The first 8 rows are patterns. Each new row is the sum of 2 different patterns, raised or lowered, with some noise. Before adding, each is slid sideways (what falls off one end comes back at the other), maybe read backwards, and multiplied by a number that may be negative. Names go in the order of the patterns.
In the rows, zero is written as 128.
Some rows, each with the names of its patterns after it:
[142  98 133 120 131 154 136 144 114 109 108  95 171 104 155 137 122 136
 128 126 123 119 123 117 129  96 149 110  85 108 147 109 168 148 136 114
 134]	q_126
[183 139  75 159  94 139  94 138 149 140  88 105 129 145 142 106 154 105
 128 155 117  94  98 108 156 149 125 129 103 149 135 117 155  95 169 116
 110]	q_518
[116 101 132 106 109 126 127 126 134 143 137 128 119 145 110 135 101 155
 121  87 137 130 112 141  89  91 164 143 169 117 113  99 128  96 105 147
 142]	q_916
[125 134 123 130 137 123 137 165 164 128 115 138 132 120 159 147 115 142
 134 115 159  91 107 190 125 135  98 125 143 132 128 135 121  89 113 108
 132]	q_795
[133 150 124 115 145 158 120 107 123 119 148 137 127 118 117 128  94  97
 149 134 126 109 137 127 127 117 126 171 103 133 135 151 139 109 131 120
 115]	q_193
[123 137 125 130 132 127 143 126 125 145 148 140 112 151 114 128 134 108
 128  91 130 103 113  90 120  94 132 161 126 119 126 168 117 125 129 133
 107]	q_880
[ 95 134 123 127 152 115  90 137 161 137 144 121 156 110 145 168 149 148
 149 110 106 106 129 147 120 152 183 109 105 136 116 108 159 109 146 133
 132]	q_237
[143  92 117 143 154 118 128 130 111 137 145 126 125 142 140 118 167 102
 148 135 121 105 146  99 114 173 115 123 132 102 132 149 124 144 140 129
 134]	q_859

New rows, each followed by the names of its patterns:
[155 105 148 155 127 149 142 139 108 137 122 137 142  98 126  97 187 157
 163 140 136 112 121 158 155 143 174 105 111 128 126 128  89 166 155 137
 154]	q_126 q_237
[138 154 118 119 157 115 148 129 131 167  97 144 157 155 130 128  79  92
 117 155 123 104 167 111 140 136 107 109  92 146 153 148 134 102 124 126
  88]	q_126 q_518
[ 96 103 113 116 141 139 125 120 145 127 124 153  76 138 128 136 144 129
  97 126 112 144 103 128 147 142  94 142 102 151 137 105 117 128  98 128
 157]	q_518 q_859
[144 157 136 146 130 104 116 142 139 152 137 125  99 134  96 101 167 129
 110 119 162 138 142 116 147 162 118 162 153 168 157 102 122 111 121 147
 148]	q_193 q_237
[119 186 170  88 145 133 182 139 127 153 158 131 139 190 150 165 138 175
 153 172 129 120 162 133 115 120 129 160 155 131 162 109 139 158 137 149
 172]	q_916 q_795
[111 126 139 101 121 168 100 128 142 120 101 122 119 120 146 149 125 132
 125 120 134 145 129 107 130  98  94 122 104 122  86 132  92  87  89 111
 128]	q_795 q_880
[145 164 133 134 115 141 148 108 123 182 159 130 163 130 108 121 124 169
 118 154 169 148 129 148 148 149 139 143 165 144 131 163 146 136 135 107
 147]	q_193 q_237
[137 107 105 141  87  91 109 110 103 112  93  79 107  94  64 116  65 103
 138 104 107  90 108  62 118 117  62 141  87  91 131  84  64  61 106  71
 117]	q_126 q_859
[140 127 114 126 136 129 124 128 116 107 110  95 141  94 147 136 138 137
 110 124 125 141 129 113 145 116 114 150 128 105 104 139 104 152 130 123
 142]	q_126 q_795
[188 134 175 147 113 139 213 175 155 146 105 186 151 160 171 133 160 171
 201 142 134 121 147 156 178 118 138 178 127 186 122 145 159 109 170 193
 119]	q_518 q_859
[133 124 127 118 137 163 122 157 142 134 125 162 163 145 141 148 115 190
 146 114 118  94 151 154 153 135 178 158 119 132 132 153 144 182 146 138
 140]	q_916 q_859
[141  57 128  93  94  95 114  81 113 157 115 113 126 121  96 126 151 107
  98 113 114 101 120 100 113 151 113 119 137  90 139 133 114 129 124 115
  87]	q_880 q_859
[149 128 120 117  98 147 158 119 105  93 123 147 145  95 132 107 160  77
 162 151 128 121 153  81 164  94 119 174  97 123 127 124 152 124  97 109
 127]	q_518 q_859
[148 172 121 117 111 154 102 159 108 177 123  91 145 125 100 159 143 128
 105 131 147 134 143 105 117 165 153 165 146 103 132 171 128 155 116 124
 131]	q_518 q_795
[120 122  98 126 139 117 110  93 115 136 131 137 112 133 161  67 149  87
  98 121 128 147 108 107 115 145 118 142 120 141 121 109 145 114 101 113
  86]	q_126 q_518
[126 102 117  83 106 120  86 122 102 102  73 103 137 102 111 125 110  79
 139  97 104  85 110 109 124  94  79 129  98 112 119  89 139 148  84 112
 115]	q_193 q_859
[120 149 137 125 123 172 114 174 156 139 118 154 129 114 167 129 140 156
 130 149 142 126 137 127 165 129 163 122 129 154 154 133 137 136 127 138
 151]	q_126 q_859
[121 123 120 161 105 124 166 159 129 121 103  94 118 130 135 108 131 161
  79  78 144 115 101 129 113 135 124 115  94 161  96 123 146 128 100 112
 149]	q_193 q_237
[169 120 149 136 103 183 167 102 141 108 119 120 156 146 161 159 131 125
 154 160 156 172 192 149 134 143 132 115 137 169 144 131 102 154 194  89
 159]	q_916 q_795
[120 174 109 116 154 142 130 144 125 116 162 141 189 154 131 128 146 120
 123 142 155 136 136 149 109 114 150 143 128 142 160 154 139 146 147 114
 142]	q_916 q_193
[151 150 130 139 158 136 151 176 130 129 132 125 105 153 133 152 147 151
 120 125 143 135 190 119  95 166 153 149 158 127 168 148 146 165 158 143
 153]	q_795 q_237
[167 140 170 155 151 115 148 174 127 164 127 141 119 154 167 139 154 150
 131 133 121 145 171 133 158 174 140  95 148 142 134 131 127 179 152 175
 136]	q_880 q_237
[136 154 136 113 132 101 129 115 134 124 123 118 122 138 126  84 115 139
 142 166 149 167  95 169 107 135 127 121 137 108 140 122 115 120 125 148
 100]	q_126 q_880
[100 169 104 138 110 146 111 140 113 118 105 138 166 125 178 129 151 146
 153 108 127 114 150 156 108 147 107 128 121 126 148  98 156 118 116 170
 132]	q_518 q_880
[103 127 154 105 146 136 119  77 131 136 123 137 141 121 152 127 100 140
 134 124 152 127  89 140 107 104 132 116 103 144 102 107 130  96 125 163
 132]	q_880 q_859
[129 121 109 147  86 158 136  79 203  92  56 122  78 142 101 150 138 119
  88  70 135 138 113 109 158 140 101 156  88  47  78 122 108 134 104 112
  89]	q_126 q_518
[175 176 140 133 152 160 177 182 138 138 105 163 170 157 128 178 182 142
 149 146 164 149 173 174 153 179 175 133 136 147 166 151 142 162 155 172
 102]	q_916 q_193
[140 125 170 104  85 125 119 117 152 162 171 131 124 127 115 127 163 145
 130 165 157 107 142 130 121 146 179 141 145 120 157 146 158 133 115 141
 114]	q_193 q_237
[183 142 111 183 123 128 128 170 145 141 117 152 127 152 169 171 173 150
 151 135 109 120 177 166 156 208 139 133 105 115  90 198 165 138 160 138
 104]	q_916 q_237
[152  96 102 145 145  68 109  96 125 166  89 129 110 131 151 125  87 122
 116 161  90 100 108  93 106  87 132 104  85 116 121  96 156 145 119  95
 122]	q_916 q_237
[141 159 135 126 205 173 143 122 174 156 157 167 150 168 144 166 149 162
 175 109 185 133 144 170 195 139 180 183 134 166 150 152 178 165 143 162
 137]	q_193 q_859
[126  87 115 123 109 130 112  71 134 128  79  75  86 104  92 117  94 119
 140 104 111 119 116 106 108  84 123 123 101 111 107  78 120 102  89 117
 122]	q_916 q_237
[126  75 128  63 138 110  77 105 157 104 147 136 144 129 109 138 159 164
 109  67 102 141  93  99 126  91 124 143 160 138  80  95 115 110 141  79
 110]	q_518 q_880
[170 169 163 157 157 145 162 154 142 164 118 171 170 168 138 128 163 121
 142 150 207 152 169 123 112 163 144 164 179 113 147 169 131 182 151 167
 148]	q_916 q_193
[126 124 142 134 124 134 124 144 114 128 155 139 104 126  94 122 107 143
 123 114 155 126 153 125 125 132 139 140 162 136 127 102 147 109  96 136
 126]	q_126 q_880
[136  87 101  93  96 141 101 123  91  98 113 104  78 101  95  94  89 114
  78 113  88  65  84 117  75 135 121 100  77  99 122  63 114  97 100 135
 107]	q_126 q_880
[ 90  88  85  98  87 114  97  80 124  81 106 104 126  84 133  86  82 101
  97  95  83 105  88  95  90 100 109  97  90  73 101  96  86 103 103  84
  96]	q_880 q_859
[124 169 144 145 148 183 152 122 148 143 136 152 181 112 146 150 153 120
 171 113 135 177 128 137 197 129 153 186 130 148 138 128 143 186 128 185
 149]	q_237 q_859
[118 132 107 116 115 111 101 146 111  68  98 124 114 133  63  90 122 147
 118 112 134  78 110 113  77 147 121 112 104 103  97 100 125 130 102 102
 107]	q_518 q_916
[102 137  95  87 103 107 100 141  98  95 109  82 106 128  95  76 124 105
 102  72 123  96  80 103  88  82 117 122 110  97  99  86 108  61 112 123
 114]	q_237 q_859
[121 136 144 132 127 129 131 148 109 108 127 126 127 133 147 150 132 141
 114 126 166 162 100 136 162 143 108 128 158 122 168 167 155 139 130 177
 146]	q_193 q_880
[125 115 142 123  96 136  84 154 135 131 126 118 122  78 130 135 153 101
 124 125 104  84  96 158 139 142 168 112  90 157 150 121 124 153 117  68
 114]	q_237 q_859
[156  95  65 121 103  75 139  80 107 130  87 125 104 134  92  56 120 106
 126  98  86  82 127  70 133  93  81 123 117 153 112 101  96 135 108 138
  80]	q_518 q_880
[200 106 125 158 133 132 159 161 145 140 139 116 163 183 148  99 157 170
 150 144 152 141 148 160 141 156 145 110 224 128 108 162 123 145 133 161
 125]	q_193 q_859
[143 140 149 115 151 146 148 137 130 112 129 173 144 130 166 115 140 161
 173 120 117 149 144 137 127 137 123 179 112 154 182 101 146 187 115 175
 145]	q_518 q_859
[161 148 129 142 125 155 153  96 160 143 143 107 158 135 154 151 144 117
 134 120 140 156 102 143 162 125 150 136 124 154 157 151 142 185 140 110
 143]	q_193 q_859
[ 54 105  48 116  63  99 136  42  65  82  91  94  80  38  58  71 108  58
  62 100  58 107  88  54  62  59  97 110  84  62  77  56 134  43 102 148
  52]	q_518 q_237
[114  61  59  68 130 103 130 115 137  68  90  97 114  78 138  87  60  76
 105 103  88  99  45  80 109 124  93 129  58  81 110  56  84 139 106  85
 119]	q_518 q_237
[170 146 154 161 188 167 205 160 200 152 154 163 185 121 214 146 135 173
 156 170 182 131 122 187 196 226 178 161 126 171 152 132 201 175 148 143
 186]	q_518 q_916
[134 133 166 104 169 137 162 165 102 131 146 160 148 123 128 123 132 174
 134 110 157 125 167 129 144 131 113 152 152 163 118 144 103 184 124 148
 188]	q_518 q_193
[113 114  65 151  67  87 102  98  78  95 113 104 105 109  98 135  81 110
 144 131  97  97  88  72  92 116  74  89  89  97  84  82  48  83  54 113
 141]	q_126 q_880
[ 95 116 133 133  99 168 101  93 156 119  94 150  88 127 140 132 145 113
 129 104  91 138 141 146 112  86  89 130 104 137 109 119 115 112 152 110
 148]	q_518 q_795
[124 118 145 106 142 113 157 177 139 112 123 168 123 156 113 162 133  88
 121 143 102 149 102 177 123 106 143 162 136  81 104 105 136 128 139  76
 130]	q_518 q_880
[143 139 149 129 147 134 101 128 114 144 151 137 141 133 136 141 129 123
 171 120 138 124 132 125 133 113 130 150 131 137 152 121 140 167 131 140
 128]	q_916 q_859
[ 22  94  83  50 133  93  52  95  76  54 128  78  72  79 106  27  75  91
  81 101 103  32  57  97  63  99 119 137 108  59  65  61  33  71 128  52
  93]	q_795 q_237
[142 113 130  76 122 107 100 111 115 146  83  90  56  68 104 118  75 116
  67  86 109  90  98 119  84 134 132  73  89 137 104  93  79  91 121 107
 136]	q_126 q_795
[150 137 166 159 141 192 110 189 177 151 165 172  77 150 117 167 119 140
 184 151 127 128 124 151 142 144 179 151 177 126 160 102 119 141 158 161
 148]	q_126 q_518
[ 95 103 103 100  69 115 105  92  79 106 128 106  91 125  83  81 105  90
  86  45 103  92  88  73  78  66 102 134 104  90 120 153  75  93 101 117
  75]	q_193 q_880
[148 157 139 145 145 146 167 131 179 152 149 132 116 167 138 133 153 124
 119 134 176 173 129 113 114 160 118 133 171 150 118 126 160 114 101 150
 160]	q_916 q_193
[109 103 103 122 125 106 131 104 118 121 145 139  76 117 121 101 118 134
 124 119  54 118 173 111 127 117 108 128  90  71 131 115 125 135  92  70
  90]	q_795 q_193
[104 130  96  94 115  83 141  90 113 119 136 103 135 131  90 122 120 115
 147  88  98 124 101  85 113 133 107 171 135 121  94 145 114 125 129 108
 108]	q_880 q_859
[164 159 163 151 178 112 152 191 166 153 162 138 127 124 157 158 126 165
 194 142 102 155 140 128 177 123 172 152 147 104 169 161 144 177 135 111
 149]	q_193 q_237
[139 159 139 105 133  84 127 135 133 106 111 150 109 146 129  86 122 107
 126 157 115 140 117 137  99  91 122 123 122 121 129 124  98 121 105 154
  99]	q_126 q_795
[ 60  96 103  72  66 115  83  67 109  81  73  89  66 122 121 112  83  78
 102  89 106  71  60 100 130  70  97  86  91  93 106  97 101 108 101  83
 122]	q_916 q_859
[111  96 143 109  94 124  81  95  90  90 121 121 147  95 123  91  63 104
 140 102 115  93 103  99  94 110 129 112 106  78 152 110 131  84  87  82
 103]	q_126 q_795
[134 144 131 101 170 128 131 154 139 115 124 151 101 152 161 139 156 147
 110 158 120 134 146 151 113 161 129 138 126 148 101 171 158 137 146 123
 123]	q_126 q_859
[ 75 108  83 114 136  97 143 177  89  92 123  92  94 161 115 131 112 121
  84 115 109 107 136  88  68  99 137 123 126 107 144  95 108 150 128 166
 118]	q_795 q_237
[107 194 105 161 134 193 131 134 136 147 171 177 123 104 149 112 164 117
 142 133 127 142 138 106 145 163 163 159 110 145 126  78 186 140 144 166
 128]	q_518 q_237
[107 109 112  86  99  83  88  89  80 105  64  87  82  98  60  76  65  89
 127  94  85  87 114  85  72  75 105  81  89  88  94  94  95  87 100 116
  75]	q_193 q_880
[133 174 117 143 153 126 148 142 167 134 160 119 155 169 130 139 183 159
 135 145 151 134 144 139 139 146 166 169 139 129 167 143 153 160 157 135
 116]	q_193 q_237
[ 76  69  89 143  67 134  95  83  93  96 102 131 139 126 127 128 103 140
  47 113 115  99 141 138 119 133  96 118  87 154 118 106 126 116 166 128
 128]	q_126 q_237
